The rows come from 4 hidden closed curves, with some noise, and rows from the same curve form a group. Each curve winds through 6 dimensions. The rows are also pushed far along 4 directions, which tell nothing about the answers.
In the rows, zero is written as 128.
Some rows, each with its group after it:
[ 96 121 111 150 154  87 160 171 105 181 123 216 138 102 150 158 125 105] => vumib
[106 177 153  92 120 104  78 133  96  66 168  57 120  95 121 105 101 127] => lizod
[115 112 106 169 147 150 153 171 137 166 102 181 164 137 166 145 140 132] => Guson
[ 97 122 130  83 137  99 116 121 119 154 128 122 100 123 140 153 107 148] => Guson
[129 152 143 116 122 103 127 112 108  86 121 102 108 110 151 124  85 117] => vumib
[179 118 143 103  93 151 124  95 140 132 140  86  94 154  82 105 143 113] => fim
[135 102 149 120 124 166  97  97 136 111 119  55 109 167 165 138 119 160] => lizod
[154 142 122 157 129 190 127 129 150  96 120 107 167 182 150  97 134 141] => vumib
[142 119 133 165 101 161 104 175 105  95 134 105 150 131 152 113 122 102] => Guson
[111 145 130  97 148  75 133 105 123 175 168 153  76 121  96 163 113 124] => vumib
[106 131 129 136 130 116 129 149 101  69  74 116 159  88 202 119  96 135] => vumib
[171 109 117 160 130 199  93  97 161 115 141  72 152 181 135 118 148 172] => lizod
[144 121 134 135 113 169 125 125 134  76  74  85 157 148 176  95 141 131] => fim
[103 129 103 159 156 142 164 140 151 129  57 174 172 151 209 149 107 160] => Guson
[134  91 120 134 144 158 139 100 159 187 110 153 116 203 142 149 156 144] => fim
[137 123 105 106 138 139 142 120 158 203 152 183 125 176  61 116 177 125] => lizod
[117 135 118  81 119  80 122 133 108 141 141 144 109  89  91 124 119 111] => lizod
[173 104 107 157 112 143 136 114 138 148 140 155 142 126  85 115 142 120] => fim
[120 159 141 114 117 115  95 130 100  84 152  85 118 123 138 112  98 118] => vumib
[167 115 131 132  94 201 119 159 138  60  94  67 138 137 162 121  92 142] => vumib
[169 115 124 151 123 210  96 101 163 100 126  58 159 183 144 105 145 173] => lizod
[152 119 125 127 106 207 142 169 145  98  77  99 150 168 176 114 102 139] => vumib
[130 134 118 100  98 120  95 145 100  77 113 101 130  99 145 119  72 126] => lizod
[131 127 104 152 154 154 135  97 160 131 113 159 158 164 138 130 143 163] => Guson
[ 79 150 120  71 139 131 119 105 151 140  82 123 128 196 169 122 111 163] => Guson
[162 138 138 176 100 135 151 161 102  48 101 118 134  90 166 122 103  78] => fim
[109 137 120  95 152  83 112  52 142 159 154 137  98 142  95 146 123 163] => fim
[158 113 107 136 117 170 145 109 154 101  75 131 142 157 157 131 100 155] => lizod
[181 121 101 144 108 150 124 122 142 149 172 163 130 147  49 111 152 103] => lizod
[134 111 124 141 127 136 111 169 110 144 153 135 152 103 107 119 159 114] => Guson
[125 128 130 115 110 165  91 133 131  92 112  89 151 171 158 100 122 138] => Guson
[140 123 110 159 151 147 156  97 174 180 124 179 143 183 108 128 176 137] => Guson
[151 104 123 164 116 181 141 160 131  94  80 112 137 141 200 153  84 139] => vumib
[156 130 103 122 110 133 136 110 137 115 112 146 127 133 117 127 100 133] => lizod
[ 87 119 123  88 154 103 142  95 141 165  91 148  95 150 170 177  91 170] => lizod
[158 148 151 147  90 106 152 165  85  45 110 104 110  60 144 115 103  59] => fim
[ 72 119 105  88 141  70 158 163 110 154  78 208 119  83 155 169  91 131] => vumib
[120 170 134 119 128 116 100 124 120 106 165  95 128 125 108 114 127 124] => Guson
[201 119 138 193  86 159 174 182 111  84 121 141 133 103 116 108 146  40] => fim
[137 106 108 156 145 142 194 164 143 199  89 217 146 155 143 133 151 109] => vumib
[128 157 141 100 148 134 117  69 154 111 134  84 112 172 124 113 155 148] => fim
[120 135 116 154 148 166 113 122 147  88 103 111 168 153 187 133 107 175] => lizod
[117 160 137  89 136  70  98  96 114 149 199 124 110 109  44  99 174 105] => vumib
[165 140 133 175 102 132 134 177  98  77 147 110 145  65 122 115 120  85] => fim
[114 137 137  54 132 129 115  56 155 136 106  84  87 189 141 127 109 172] => fim
[100 120 132 115 113  95 109 187  74  86 100 117 145  50 168 127  90 114] => Guson
[123 144 120 118 122  71 143 142 104 136 149 179 118  82  79 117 142  80] => fim
[155 121 125 140 123 125 117 122 118 125 167 129 122 107  83 128 138 117] => Guson

New rows. What belongs after each?
[134 172 144 120 104  69 112 158  71  96 194 118 100  59  78 112 104  60] => vumib
[121 121 117 177 156 173 140 145 150 124  99 154 173 161 174 132 140 151] => lizod
[ 94 134 130  74 151  68 140 109 123 213 151 170  94 132  92 130 158 113] => vumib
[111 131 152  93 131 139  73  98 122 124 150  50 101 176 163 128 111 155] => vumib
[ 95 157 118 117 169  77 150 105 132 161 138 177 109 124 128 161 129 134] => fim
[150 128 124 171 121 138 139 184 107 141 152 157 159 108 110 106 157  79] => vumib
[149 128 128 117 128 101 101  73 135 168 202 124 105 128  42 119 161 126] => fim
[147 130 103 145 113 124 154 177 118 151 133 194 142 102  93 122 117  93] => fim
[100 111 123 140 148 153 115 133 126 141 100 129 142 180 205 143 109 154] => vumib
[183 115 108 164 105 157 173 179 136 131 128 175 128 103  91 142 128  94] => vumib
[112 163 149  87 139 103 119  94 129 102 127  81  98 130 139 126 129 137] => fim
[161 156 132  95  94 106 103 100 113  79 161  83  97  99  76 110  96 111] => lizod
[ 84 148 108  90 146  67 137  94 120 117  87 159 121  97 162 155  53 170] => fim
[136 156 131 148 114  82 152 162  91  92 141 159 105  67 120 140  98  70] => fim
[172 118 145 156  97 183  85 143 133 149 197  74 133 177  76  90 193  92] => Guson
[145  98 136 117 107 184  91 153 120  89 114  57 140 132 159 117 113 152] => Guson
[ 99 173 114 126 147  61 150 118 122 136 142 179 120  93 112 146 111 115] => Guson
[131 132 135 119 108  78 118 154  78  82 143 112 114  27 113 133  91 102] => Guson
[144 139 153 102 108 173 112 121 130  96 110  43 117 182 173 100  98 141] => vumib
[106 141 145  35 118 119  68 104 130 103 150  42 102 122  96 110 136 162] => vumib
[ 85 127 110 105 148 111 124 146 114 119  91 157 129 120 188 166  63 166] => Guson
[ 98 166 138 100 133 101 101 124 104 103 143 102 112 131 154 127  83 128] => vumib
[132 115 127 145 121  89 164 156  97 151 111 177 117  86 136 136 123  80] => vumib
[108 132 157  81 122 116  85  97 111 102 134  45  84 141 158 138 105 141] => fim
[132 128 154  93 106 152 119 115 129  84 100  60  96 156 171 129  82 141] => lizod
[149 136  87 122 142 139 131  97 162 171 152 171 125 169  84 142 126 156] => lizod
[139 134 128 138 138 143 152 129 142 138 120 133 120 156 138 137 147 120] => fim
[177  90 119 183 105 165 141 165 118 110 117 122 140 101 157 148 107 113] => lizod
[124 159 106 108 140 116 110 106 136 117 148 130 126 130 116 138  92 153] => lizod
[169 123 129 191 105 182 122 186 123 117 156 120 160 139 123 112 148  88] => Guson
[ 83 146 121 100 159  97 107  89 130 131 129 140 125 157 149 132 117 155] => vumib
[113 122 119 125 147 152 160 122 155 121  50 142 147 169 195 130 134 152] => fim
[148 134  99 141 135 144 142 119 158 172 153 183 146 162  77 120 140 137] => fim
[143 133 118 167 117 137 133 197 100  84 123 137 172  59 139 117 113 108] => Guson
[142 106 101 158 159 144 124  86 164 207 170 181 139 186  83 137 180 151] => fim
[123 140 133  78 125 136 113 106 142 112 132  93  98 140 115 140 107 155] => vumib
[131 122 110 161 164 196 131  92 184 119  77 131 176 213 189 123 152 188] => fim
[133  82 122 141 144 193 142 109 164 186  85 145 142 235 181 127 157 154] => vumib
[200 126 134 127  84 204 116 151 152 114 163  81 126 157  55  87 166 107] => vumib
[112 133 120  65 131 145  90  77 154 137 117  92 130 182 132 109 111 188] => fim
[132 134 140 106  95 175 112 153 132  85  85  71 145 169 175  93 107 129] => Guson
[138 152 124  89 100  77 112 139  89  87 145  95 101  39 109 133  66 115] => lizod
[116 168 138  92 132  70 114  91 109 111 161 121  94 105  96 124 108 117] => vumib
[ 66 155 132  40 137 103  98  87 144 145 106 103 111 180 149 115 124 162] => Guson
[138 127 118 119 102 124 158 168 113 115  91 152 126  99 145 129  82 108] => fim
[170 123 105 160 118 142 151 149 132 128 125 154 145 100 109 133 122 121] => lizod
[136 118 117 154 160 186 168  93 181 124  51 147 149 219 199 135 155 166] => fim
[140  90 118 130 128 180 117 144 137 132 111 114 145 151 149 132 129 158] => Guson
[160 146 141 119 116 128 151 127 127 158 162 129 101 145  85 105 140  89] => vumib
[124 157 146 123 105 103  91 162  88 103 187  81 116  87 103 115 119  93] => Guson
[170 136 139 144 113 155 105  93 143 122 181  89 119 167  76 103 163 113] => Guson
[183 123 127 129  98 199 132 159 154 136 144 108 137 163  79  94 165 109] => vumib
[ 99 140 135  75 151  97 146  80 150 168 127 147  76 164 112 155 117 149] => lizod
[124 141 127 108 138 110 155 115 137 141 109 151 122 129 119 121 158 115] => fim
[118 112 108 147 135  98 150 160 110 170 130 194 137  88 124 149 128 109] => fim
[126 149 131 120  93 143 127 182 104  62  87 103 143 111 177 114  61 110] => Guson
[ 82 151 116  61 145 104 133 122 136 111  90 128 110 119 158 156  75 171] => vumib
[147 158 107 164 140 112 176 146 130 134 139 201 140 111  97 124 128  95] => vumib
[102 147 126  74 117  99 117 163 102 102 117 122 126  78 131 121  87 128] => Guson
[117 132 102 116 163  80 110  61 146 189 188 185 115 146  54 144 169 146] => lizod
[178 117 111 135 109 174 137  99 162 113 110 124 130 171 115 113 126 138] => lizod
[137 130 141 121 115 178 108 137 140  95 114  65 148 154 150  99 139 148] => lizod
[126 137 100 113 138 124 152 144 144 173 141 204 136 140  74 123 147 121] => Guson
